There are 5 ways to turn a row about zero (a turn may also mirror it). The second row of each pair is the first, turned, with some noise. The first 30 pairs use one turn. New pairs use 2 turns, one after the other, and a turn may come again.
Known pairs, each followed by its turns in order:
[-12  18  -3  -7   0]
[ -5   5 -17 -14   6] -> (4)

[ -2  -7 -14 -13  22]
[ -3 -21 -18  -5 -10] -> (0)

[ -6   7 -20   0  13]
[ -3  -7 -21  11  -5] -> (0)

[-17  -6   7 -16  -8]
[ -5  21 -10  12   8] -> (4)

[ 56  46 -21 -31  15]
[ 24 -21 -65 -32 -31] -> (3)

[ 7 -7  9 -1 21]
[  4  14 -14   4  12] -> (3)

[ -5   4 -27   0  -8]
[  0   2 -11  21 -16] -> (0)

[ 23  33  27 -14 -13]
[ 15  19  17 -38  18] -> (4)

[ -6 -12 -15  12 -23]
[ 10 -17  27   5   1] -> (3)

[-4 -2  1 -9 24]
[-23   3   1  -2  -8] -> (4)

[-20  29  -9  -6   0]
[  0  20 -30   4  -1] -> (0)

[-3 -1 31  4  8]
[-7 30  0  9 -4] -> (3)

[-26   8  16  17  -9]
[-18  16  26  -7  -5] -> (3)

[ -4  -5 -20 -12 -19]
[  2  -7 -12  14  24] -> (4)

[19 12  7 -4 29]
[-20   2 -28  16   1] -> (2)

[-52   2   4  27 -14]
[ 38  18  19  30 -26] -> (1)

[ -9  22  28  -5 -11]
[ 7 27 24 -5 14] -> (1)

[22 -1  9 22 10]
[-23 -18  -5   5 -15] -> (2)

[ 23   3 -29 -29   9]
[-27 -14 -19 -31 -10] -> (1)

[ -2  -3   1 -18  -4]
[14 14 -1  6 -3] -> (2)

[-21   3  -9   4  -5]
[ 11   5   3   4 -20] -> (1)

[ 15 -30   9  -1 -12]
[  4 -11  33  -7 -10] -> (0)

[-12 -10  -9  -1  -7]
[15 -4  9 -3  6] -> (2)

[ 36   6  14 -36  -2]
[  9  -1 -40  18 -28] -> (3)

[ -2   3 -26   4   8]
[-1 -8  6 12 22] -> (2)

[ -9  18 -36 -34   4]
[-17   6  -6 -34 -38] -> (1)

[ 7  9 -9  1  8]
[ -7 -10   6  -8  -4] -> (1)

[-14  -1 -26   4 -12]
[ 9 -3 23  0 21] -> (2)

[  4  -4  -6  -9 -15]
[ -1   7   7   1 -16] -> (0)

[ -5  -5   3 -12   8]
[-14   8   1   4   1] -> (4)

New pairs, each followed by its turns in order:
[-14  -5  13   9   3]
[-19  -6   2  -9  -2] -> (1) (2)

[15 10 -5  0 17]
[-11   0 -16  14  -8] -> (0) (4)

[-10  11  12  -9  17]
[-20 -12   3 -13   4] -> (3) (3)

[ -7   0  19 -26  22]
[-25   4  -1  10  30] -> (0) (4)

[ 20  -1  11  12 -12]
[-6  0 -2 -3 28] -> (4) (1)

[ 3 -2 -9 10 27]
[-11 -15  -5  19 -14] -> (2) (4)

[ -6  28  -7 -14  24]
[-32 -22  -6   7   8] -> (4) (3)

[ -7  21 -10  -5  39]
[ 19  13 -13  19  33] -> (3) (2)

[ 21  10 -16  -4 -16]
[ -3   2  12 -30   6] -> (0) (2)

[-22   4 -29  -8  22]
[-20  -4 -15  11  34] -> (3) (3)

[-7 -5 20 22 17]
[ 6 -9 17 26 10] -> (1) (1)

[  1  11 -46  10 -10]
[ 28   7  24  18 -28] -> (1) (2)

[ -2  10  -9  -9 -14]
[-14   7 -12  -7  -1] -> (2) (2)

[  4  10 -27  11   2]
[-11  -7   6  27   2] -> (4) (4)

[  2  -3   8 -10 -26]
[-27  -4 -11   0  -4] -> (1) (0)

[-5 -7 14 27 -8]
[-5 21  4 20 15] -> (2) (4)

[ -8  -2  16 -20  -1]
[ 18  -1   9   8 -16] -> (3) (1)

[25 -8 12  8 23]
[-13  17  10  23 -18] -> (4) (3)

[ 12  -5  -3   1 -13]
[-12  -9   8   3   7] -> (1) (4)

[ 15 -10   0 -20   4]
[ -3  -3 -20 -18   0] -> (4) (2)

[-24   7  16  -2   7]
[ -4  15 -23  -8  -6] -> (3) (4)

[ 11  23  11  -6 -10]
[-23  17   5  -4   7] -> (1) (1)

[18 -9 11  8 -3]
[  6  17  -1   9 -13] -> (4) (3)

[ -6   2  12 -27   4]
[ -1  11  19 -13 -16] -> (1) (1)

[-15  10 -35  -7  -6]
[  4 -18   1  -3  36] -> (4) (3)

[ 1 -2  5  7 24]
[-6 12 19  1 10] -> (1) (3)

[ -3  -4  13 -14   6]
[-10   6   3   2  15] -> (0) (4)

[  4 -20 -13  14  -6]
[ 23 -11   6   4  12] -> (1) (3)

[-23  15   0 -25   2]
[  3  -6  -5 -32 -15] -> (0) (1)

[-3 -6 20 10 15]
[ 2 25 11 -1 -2] -> (4) (0)

[  6  -7   5 -14  15]
[  3   6  -7 -21   2] -> (4) (2)

[  9   1 -12 -23   4]
[ -3 -19  -4  20   2] -> (3) (4)

[ -6  -5 -16  -4   8]
[ -6 -10  10  -1 -12] -> (2) (4)

[ -3 -19  -7   2   8]
[-10  -7   7  -3 -17] -> (3) (4)

[ 20  -5  -2 -16  10]
[ 17 -17   2 -10  11] -> (3) (3)

[ 19 -17   3  19   0]
[  0  15  14   9 -23] -> (0) (4)

[-6 27 -4 14 -2]
[15 25 -5  2 -5] -> (3) (2)

[ 12  -5  17 -32   5]
[-24   3 -27 -14   0] -> (1) (4)

[ 30  -3  19  -3 -25]
[ 11  23  -3 -30  16] -> (0) (0)

[-10  -4  40 -10  17]
[-37  10  15  -5  19] -> (0) (4)

[ 18  15   2 -34   2]
[-17  29   2 -12 -22] -> (1) (1)

[-31 -39   3  16 -15]
[ -6 -22 -10  -9  47] -> (0) (1)

[ 15 -32  10 -23  -9]
[ 31   6  24 -17  13] -> (3) (3)

[36 -2 11  8  1]
[-28  -2 -10  24 -10] -> (1) (1)

[ 21   1   0 -27   8]
[ 28  15   6 -12   7] -> (0) (2)

[ 10  -8  -5 -21   4]
[ 17   1   8 -15  -4] -> (2) (3)

[18 -4 -9  0 -3]
[18 -6 -5  5 -1] -> (3) (3)

[18  9  5 12 25]
[ 17 -19 -18  -4  15] -> (0) (2)

[  3 -22  -6  -4  15]
[-12 -18   4  -5 -16] -> (3) (4)

